The rows of a group lie close to one hidden flat surface of 9 dimensions, which passes through zero. Surfaces can cross.
Some rows, each with its group after it:
[-0.91 -0.74 -1.71  1.07 -0.08 -1.08 -0.42  0.87  0.48 -0.68  0.85 -3.55
  3.10  1.71 -2.99  0.30 -0.56  2.66  0.79] => nuv
[-0.18  5.46 -0.36 -3.55 -0.91  0.63  1.25  1.21 -0.02  0.28 -3.80  4.45
 -4.72  2.62  0.61 -0.76 -1.34 -1.07  1.60] => nuga
[ 2.88  0.23  0.97  1.54  2.00  3.14 -1.31  2.35  0.83 -0.43  0.57  0.34
  0.69 -0.84 -2.85 -1.03 -3.33  2.17  1.61] => nuv
[-2.70 -2.02  0.46 -2.35  0.94 -1.25  0.28  1.38  1.09 -3.06  0.16  3.55
 -0.86  0.24 -2.35 -3.24 -1.87  3.03  0.79] => tam
[ 0.76 -0.26  0.38  3.50 -0.99  1.51 -1.31  3.12  3.43  0.71  2.05  0.73
 -1.75 -1.39 -2.21 -3.88 -2.67  4.35  1.29] => nuga
[ 3.43 -0.74  0.99  1.43 -0.76  0.80 -0.07 -0.61  1.14  2.98 -1.13  0.21
 -4.01 -0.64 -1.61  0.03  1.45  2.43  2.03] => gipa
[-0.12 -1.86 -2.41  3.64 -0.97 -1.38  0.18  1.10  2.34 -1.24  0.86 -2.88
 -2.56 -0.80 -5.04  2.69  0.81  3.60  1.86] => nuga
[ 1.30  0.66  5.08  0.92 -0.73  2.72  0.66  3.18 -2.99  2.54  1.83 -0.26
  0.12 -1.28  4.27 -0.23 -2.79 -3.74 -0.74] => tam
[ 0.27 -0.82  1.39 -1.22  0.21  2.23  0.59  1.16  0.23  2.58 -0.75  2.33
 -2.05  1.90 -0.44 -0.08 -0.64  2.40  3.03] => gipa
[-3.23 -3.44  1.23  2.20 -1.84  3.64  0.17  3.00  1.44  1.92  3.73  1.97
  0.13  0.87  0.35  2.84  0.40  1.72  0.13] => gipa
[ 1.87 -0.35  1.03 -3.84  2.84  2.06 -0.37 -0.31 -0.13  1.32 -2.66  3.07
  2.37  2.36 -2.30 -3.81 -2.14  1.06  2.35] => nuga
[ 3.31  2.80 -3.94  1.13 -0.11  1.06 -0.47 -1.39  0.40  0.52 -1.31 -2.68
 -1.50  1.80 -1.53  2.31  1.46  1.14  3.51] => tam
[ 2.21  0.35  2.83  0.49  1.34 -0.95  0.10 -0.13  1.63  0.00 -0.18  3.31
 -0.61 -3.01 -0.94 -2.72 -0.44  0.72 -1.96] => gipa
[-0.17  1.09  3.62 -1.27  2.56  0.14  1.80  1.43 -1.15  0.34  0.10  2.89
  0.68 -1.19  1.80  0.18 -2.52 -1.82  0.08] => tam
[ 0.40 -0.82 -3.43  1.67  3.24  0.14  0.11  0.90  2.85 -4.45  3.29  0.85
  2.50 -0.80 -3.13  0.65 -0.51  2.14  2.73] => nuga
[ 1.16  3.02 -3.49  3.02  3.22 -2.22  0.41 -3.16  2.75  0.59  1.19 -1.56
  2.36 -0.85 -0.53  2.40  2.79  3.76  2.16] => nuv
[ 0.18 -1.24  2.23 -1.50 -0.31 -0.91 -0.69 -2.58 -3.48  2.81 -1.26 -3.02
  2.07  0.60  2.92 -0.01  1.71 -1.34 -1.77] => nuga
[ 1.15  0.61  1.65 -0.93  0.38  1.86 -0.71  2.31  0.10  0.16 -1.21  1.79
 -0.90  0.28 -1.57 -3.60 -3.75  0.52  0.92] => nuv
[ 3.66  0.57 -1.31 -0.81 -2.27  4.39 -1.21  2.54  0.47 -2.65  1.96  2.09
 -2.62  2.85  0.82 -2.38  0.53  1.23  3.00] => nuga
[ 2.26 -1.43 -1.27  0.97  2.62  0.63  0.57 -0.29  0.56 -1.04  1.77 -0.01
  0.37 -1.11 -0.57 -0.42 -0.37  0.18  3.98] => gipa
[ 2.01 -0.93  1.08  1.28 -2.03  4.10 -1.96  3.63 -0.93  1.25  0.47 -3.43
 -1.08  3.37 -2.16 -0.19 -1.43  5.48  2.51] => nuv
[-0.03  0.05  5.81 -0.51  0.84 -0.77  1.56  0.06 -0.65  2.94 -1.16  3.91
 -2.57 -3.00  2.36 -0.55 -0.67 -1.04 -2.10] => tam
[-4.32 -0.78  1.50 -2.11  1.12  1.48  1.13  0.65 -0.36  2.20  0.43  2.85
  1.37  2.47  1.93  3.09  0.26  1.54  0.54] => gipa
[ 3.73  2.37  1.58 -1.40  2.44 -0.37 -0.04 -2.98 -1.33  3.73 -4.92 -0.77
  0.10 -0.14 -1.58  0.35  0.12 -0.46  0.16] => nuv
[-1.96 -1.82  0.75 -0.49 -3.69 -0.34  1.54  0.35  1.30  3.24  0.30  0.38
  6.32  3.28 -2.65  0.51  2.29 -4.54 -4.66] => nuv
[ 0.07 -0.63  0.15 -2.08 -0.11  2.71  0.25  0.96  1.61  0.69 -1.23  4.42
  3.93  1.91 -3.34 -0.67 -0.84 -3.65 -1.97] => nuga
[ 3.57  1.03  1.07  0.00  3.49 -0.07  0.08 -2.32  0.44  2.31 -3.35 -0.06
  3.63 -1.31 -3.67  0.43 -0.72 -2.45 -1.34] => nuv
[-2.93 -2.04  1.73 -1.08 -1.34 -3.19 -0.88 -2.47 -0.13  1.89 -1.45 -0.37
  0.82 -0.84  0.88 -2.12  1.89  0.97 -4.10] => tam
[ 1.75  0.29 -1.96  0.63 -2.52 -0.51 -0.27 -1.46  1.36  2.36 -3.11 -2.53
 -1.84  2.64 -4.78  2.20  3.06  1.67  0.53] => tam
[ 0.10  1.01 -3.18 -0.84 -0.32  1.42 -1.92 -3.02  2.94 -1.65 -1.07  5.10
 -3.29 -1.92  1.90 -1.54  2.44 -0.32 -1.53] => tam
[ 0.75 -1.48  4.24  0.13 -2.09  2.37 -0.96  1.15 -1.48  3.29 -0.78  0.07
  1.64 -0.95  0.70 -1.53 -1.24 -3.93 -4.30] => nuv
[-0.20  0.20  2.65 -2.29 -2.02  0.30  0.63  0.30 -2.53  1.46 -2.53  0.76
 -4.77  0.30  1.74  0.63 -0.05 -1.80 -0.34] => nuga
[ 3.15 -0.53  0.23 -2.11  0.73 -0.40  0.43 -1.68 -2.23  1.62 -2.33 -2.29
  0.11  1.30 -0.47 -1.48 -0.01 -1.64  2.91] => gipa
[-1.11  3.45 -1.90 -1.35  1.77 -0.98 -0.75 -2.60  1.10  0.80 -1.42  1.39
  3.00  0.31  1.70 -1.99  0.17  0.08 -0.80] => tam
[ 2.12  2.23 -0.21  2.01 -0.68  0.95 -1.10 -2.21 -0.94  2.26 -0.43 -1.62
 -3.82 -2.64  5.03  0.19  1.44 -1.28  0.37] => gipa
[ 2.49  2.67 -1.24  3.06 -1.15  1.19 -0.71  1.73  2.23  2.22 -0.09 -1.96
 -1.42  0.82 -2.30 -1.63 -0.88  3.57  2.63] => tam
[-1.25 -0.86  0.78 -1.78  3.32 -3.14  1.41 -2.97 -2.07  0.48 -3.07 -0.84
 -1.73 -1.96 -0.23  3.28  0.23 -0.53  0.73] => nuga
[ 0.97 -0.17 -1.29  1.11 -0.23  1.62 -0.34  2.43  1.36 -3.00  1.84  1.54
 -2.07 -0.96 -1.07 -1.54 -1.95  0.25  1.77] => gipa
[-1.17 -1.37 -0.71 -0.71  3.83  0.75  1.26 -0.80 -0.17 -0.31  2.09  1.42
  2.36 -0.15  1.69  1.75 -0.05  0.19  3.36] => gipa
[-0.93 -0.53  1.07 -3.07  0.22  0.02 -0.61 -0.07 -4.26 -0.52 -1.41 -2.83
 -0.57  2.14  2.17  0.86 -0.69  0.72  1.11] => nuv

New rows. What belongs after each?
[ 2.44 -1.32 -0.58  2.12 -1.09  0.94 -0.45  1.31  1.70 -0.07  0.62 -0.63
 -1.73 -0.49 -2.93 -1.44 -0.38  1.63  1.92] => gipa
[ 2.58 -0.20  2.18 -2.00  0.52  1.17  0.78  0.37  0.61  2.71 -2.94  2.82
 -3.98  1.49 -2.58 -1.19 -0.14  3.07  3.18] => gipa
[ 0.68  1.58 -1.33 -1.95 -1.15  0.90  0.94  1.47  0.70 -0.73 -2.74  2.54
 -4.16  2.34 -3.45  1.00 -0.47 -0.01  2.18] => nuga
[-0.79 -3.76 -2.45 -1.88 -0.40 -0.84 -0.54 -3.65 -0.91 -3.79 -0.87  0.92
 -2.76 -1.13  0.71  3.18  4.28 -1.82 -1.31] => tam
[-1.14  3.81 -1.09  2.77 -0.51 -2.27  0.20 -1.49  2.56  3.31 -1.23 -0.78
  1.23 -1.08 -0.55  0.56  0.67  0.24 -2.19] => nuga
[-0.74  2.56 -2.06  2.58  0.82 -0.56 -0.88  0.87  1.99 -2.00  2.18 -0.11
  0.43 -1.69  0.94 -1.30 -1.26  2.22  0.21] => gipa
[ 1.94 -1.25  1.29  1.98  1.88  0.53 -0.20 -2.44  0.63  1.21 -0.13  1.51
 -2.47 -4.86  1.49  1.97  1.54 -1.27 -1.09] => nuga
[ 2.20  0.48  0.03 -0.72  1.55 -0.69 -1.16 -2.59 -0.45  2.81 -1.91 -2.48
  1.77  1.20 -0.84 -2.18  0.71  3.32  1.58] => nuga
[ 2.11  1.32  1.72 -2.05  1.82 -1.37  0.28 -1.75 -1.47 -1.27 -2.00  1.80
 -0.51 -2.48  1.81 -2.03 -0.27 -3.35 -1.88] => gipa
[-0.28 -1.89 -0.04  2.84  0.41  0.83  0.03 -0.33  3.87  2.49 -0.34  1.85
  3.12 -2.34 -4.93  1.06 -0.03 -1.86 -3.13] => nuga
[ 0.59 -0.90 -1.70  0.39 -0.99 -1.17  0.42 -2.11 -0.87 -0.32 -0.49 -2.60
 -0.12  0.76 -0.71  4.14  3.35 -1.22 -0.51] => nuga
[-1.31 -1.21  1.65 -1.06 -4.73  2.03 -1.32  0.48  0.59  2.75 -1.52  2.28
 -0.36  1.16  0.11 -2.69  0.71 -2.46 -4.61] => tam
[ 0.11 -0.57  1.35  1.12 -2.83  1.04 -0.87  2.83  1.39  0.61 -0.16  0.69
 -1.89 -0.63 -2.31 -4.05 -2.54  0.33 -0.77] => nuv
[-3.95 -2.32  1.55 -1.85  2.25 -2.77  1.03  1.26  1.28 -2.74  1.15  3.44
  2.22 -0.80 -2.03 -2.13 -2.05  2.07 -1.07] => tam
[-3.38 -4.49  0.78 -1.57 -1.16 -0.45 -0.43  0.13 -1.61 -2.54  1.83  0.30
  2.05 -0.44  1.51 -0.09  0.48 -3.05 -3.35] => tam
[-0.93 -0.17 -1.91  0.19  2.39 -2.01 -0.35  0.58  0.27 -4.31  0.54 -0.75
 -0.78 -2.05 -1.19 -1.40 -2.49  1.67  1.90] => nuv
[ 0.19  1.32 -0.95  0.39  4.35 -0.13 -0.26 -1.08  2.34 -0.08  0.89  2.19
  4.40 -1.31 -0.88 -2.29 -1.53  1.56  0.84] => nuga
[-0.48 -1.74 -0.62 -1.77  0.01 -1.06  0.19 -0.85 -1.40  0.16 -0.94 -2.68
  3.42  2.85 -2.31  0.89  0.99 -0.15  0.00] => nuga
[-1.40  0.81 -0.58 -0.78 -0.58  0.70  2.15 -0.81  1.67  1.04  2.14  4.51
  2.54  2.07  2.55  2.56  3.73 -2.45 -0.91] => nuv
[ 3.70 -1.84  1.12 -0.94  2.89  3.92 -0.39 -1.09  0.01 -1.64  0.67  5.53
 -2.07 -2.94  1.93  0.01  0.36 -2.40  1.04] => nuga
[-2.09  4.35 -0.50  3.70 -3.66  0.26  0.17  2.41  2.10 -0.20  2.73  1.97
 -1.98 -2.06  4.20  0.03  0.18 -2.19 -3.41] => nuga
[-0.62 -0.85  1.48  1.18 -1.30  0.11  0.84  3.46 -0.01  1.29  1.06 -2.26
  2.78  2.02 -3.56 -0.20 -2.05  0.73  0.10] => tam
[ 0.89 -1.47  2.14 -0.57 -1.18 -1.73 -0.28 -1.11 -2.53  1.90 -1.81 -3.13
 -3.70 -0.26  0.78 -0.26  0.89  2.35  0.58] => tam
[-1.74  0.08 -0.28 -1.21 -1.56 -1.62 -2.36 -2.57 -1.95  1.97 -1.26 -3.72
  2.01  0.83  3.69 -3.38  0.88  0.85 -1.93] => tam
[ 1.42  0.68 -1.59 -0.29 -2.67  0.04 -0.63  1.18  0.00 -2.59 -1.86 -0.72
 -3.99  0.91 -2.92  0.22  0.19 -0.33 -0.38] => gipa
[ 0.70  0.55 -0.06  4.02 -1.89 -1.15 -1.05  0.37  2.74  2.84  0.10 -2.64
  0.48 -1.50 -2.30 -2.71 -0.36  2.04 -1.66] => nuv
[-0.59  0.83  1.13 -4.14  3.19 -3.68  1.56 -2.47 -1.17 -2.11 -3.08  2.24
  1.88  0.06 -1.32  1.61  1.03 -1.03 -2.53] => gipa
[-0.56 -3.62 -0.39 -1.25 -0.76 -0.54  0.47 -0.47 -2.41 -1.21 -0.99 -3.69
  3.11  1.76 -3.49  3.85  1.37 -3.08 -1.72] => nuv
[ 2.13 -1.59  1.83  2.46  2.28 -0.30 -0.95 -2.35  0.10  1.62  0.53 -0.60
 -2.29 -4.84  1.95 -0.31  0.46  2.22  0.42] => nuga
[ 0.34 -4.78  1.80  1.06 -0.19  3.28  1.12  1.07  0.74  2.94  2.07  1.79
 -0.69  0.63 -1.07  2.99  1.41  1.26  2.53] => gipa
[ 2.73  0.67 -0.96  2.26  3.50 -2.05  0.16 -2.12  1.13 -1.81  1.48 -0.42
  1.69 -3.83  0.74 -1.51  0.00 -0.33  0.77] => gipa
[-1.59  3.43 -0.98 -2.33 -1.91 -0.37 -1.14  1.51 -1.27 -2.04 -2.01 -0.56
 -0.59  1.90  0.99 -2.74 -2.68 -1.25 -1.39] => gipa
[-1.93  0.01  1.65  2.23 -0.79 -1.56  0.60  2.30  1.65  2.53  1.47 -1.74
  4.68  0.85 -2.89 -1.54 -1.60  1.67 -1.85] => tam
[-1.52  3.32 -1.10 -0.99  1.97  0.02  0.22  1.32  1.13  0.24  0.29  0.74
  5.21  2.12 -0.62 -3.08 -3.17  0.73  0.90] => tam
[-0.49 -1.93 -0.79  1.80  0.36  1.94  0.82  1.38  2.15 -3.04  2.27  4.45
 -0.89 -3.30 -1.27  3.08  0.20 -4.22 -1.79] => nuga
[-2.12 -1.94  2.49 -1.38 -3.61 -1.14 -1.27 -1.56 -1.71  3.69 -1.93 -1.59
  0.89  0.85  1.50 -2.07  1.57 -1.06 -4.98] => tam
[ 1.24  1.24 -0.66  1.52  3.08  0.68 -0.52  0.37  1.00 -1.56  1.35  0.50
  0.62 -1.69  0.04 -0.41 -1.72  2.27  1.67] => nuv
[ 1.14  0.49  0.91  1.57  4.12 -2.54  1.15 -4.37  2.26  2.87 -0.90  1.95
 -1.32 -2.47 -0.24  4.50  4.08  4.91  0.56] => gipa
[ 2.69 -1.37 -1.35  0.06 -0.31  1.89  0.11  2.37  1.04 -3.07  0.55  1.30
 -3.11  0.42 -3.43 -1.07 -1.50  0.15  3.56] => gipa
[-3.67  2.82  3.16 -2.34  3.81 -0.30  0.89 -1.06  0.36  2.46 -0.54  5.70
  1.16 -0.17  4.28  0.36 -0.73  2.87 -0.82] => gipa
[ 1.99  2.00 -0.89 -1.41 -0.93 -0.94 -0.73 -0.19 -1.46 -3.92 -2.14 -0.24
 -2.87 -1.50  0.27 -1.53 -0.54 -3.62 -1.78] => gipa
[ 0.82  1.29  0.74  1.00  0.12  2.15  0.06  1.93  2.42 -0.30  1.40  4.93
 -2.00 -1.85  0.42 -2.90 -1.92  0.03  0.67] => nuv
[ 2.68  0.67  0.49  0.35  2.68  1.55 -0.17 -1.72  3.03  3.11 -3.10  4.15
 -0.69 -2.19 -3.37 -0.82 -0.51  0.52  0.45] => nuga
[ 2.09 -1.73 -0.33  0.67  2.38 -1.56  0.93 -0.79  1.26  2.16  0.09 -2.61
  4.16  1.41 -4.72 -2.40 -0.68  3.29  3.68] => gipa
[-0.45 -1.93 -1.15 -1.32  1.40 -0.65 -1.19 -3.74 -2.66 -3.51  0.81 -0.47
 -2.28 -2.89  6.02  0.95  2.12 -1.65 -0.14] => tam
[ 3.73  0.43  0.62  2.45 -1.88  0.45 -1.09 -1.59 -0.49  1.62 -0.59 -1.76
 -3.68 -3.19  2.22 -0.64  1.68 -2.33 -1.37] => gipa
[-2.24  1.69 -2.16 -1.71  3.93 -1.43  1.16 -0.70  1.15 -1.49 -0.37  1.56
  1.43  1.93 -1.35  2.06 -0.17  4.19  3.32] => gipa
[-3.79  1.51  0.44 -0.59  2.39 -1.42  0.58 -1.71  0.17  3.91 -0.05 -0.33
  3.91  1.53  2.26  1.44  0.68  3.49  0.48] => gipa
[ 1.18 -6.08  2.59  3.15 -0.22  3.41  0.50  0.87  0.36  3.72  4.48 -0.21
  2.62 -1.67  1.36  0.55  0.91 -1.95  1.15] => gipa
[ 0.62 -5.06  1.26 -1.17 -1.73  4.54  0.90  3.80 -0.39 -1.66  1.65  3.34
 -2.46  1.47 -2.23  1.04 -1.04 -2.11  2.20] => gipa
[ 1.37 -1.37  2.00 -1.22 -4.51  5.74 -0.72  5.36 -1.49  0.20  0.21  1.65
 -2.63  2.85 -0.57 -1.95 -2.71 -3.34  0.22] => tam
[-1.05  0.74  1.77  0.02 -2.62  0.59 -0.10  1.47  1.12  4.11 -0.10  0.33
  3.94  2.49 -0.76 -2.98 -0.59 -0.38 -2.29] => nuv
[ 2.75  3.04 -4.32 -0.40  0.09  3.99 -1.74 -1.28  0.23 -1.98 -0.29  1.50
 -2.51  0.35  3.14 -0.18  0.74 -2.07  2.47] => tam
[-3.08 -0.89  1.07 -0.41 -2.38  2.66 -0.29  1.60 -0.76  5.29  0.31 -1.48
  1.15  4.14  1.40  0.07 -0.60  2.08  1.78] => gipa
[-0.17 -1.54  0.20 -0.21  0.38 -0.81  0.44 -1.12 -0.78 -0.86 -0.50 -0.35
  0.55 -1.30 -0.52  1.74  0.74 -3.31 -1.72] => nuv
[ 0.25 -0.68 -1.51  2.39  0.48 -0.95 -0.26  1.57  2.30 -3.49  2.59 -0.24
  2.01 -1.67 -2.98 -0.85 -0.88  0.88 -0.81] => gipa
[-1.56 -1.20  2.84 -2.42  1.52  1.82  1.07  1.23  0.11  4.14 -0.55  3.21
  1.37  3.40 -0.65 -0.91 -1.38  3.65  2.89] => gipa
[-2.94  3.18 -0.61  0.57 -2.52 -2.19 -0.16  1.22  0.82  3.00 -0.93 -2.98
  3.90  3.27 -1.36 -2.69 -1.21  1.83 -1.74] => nuga
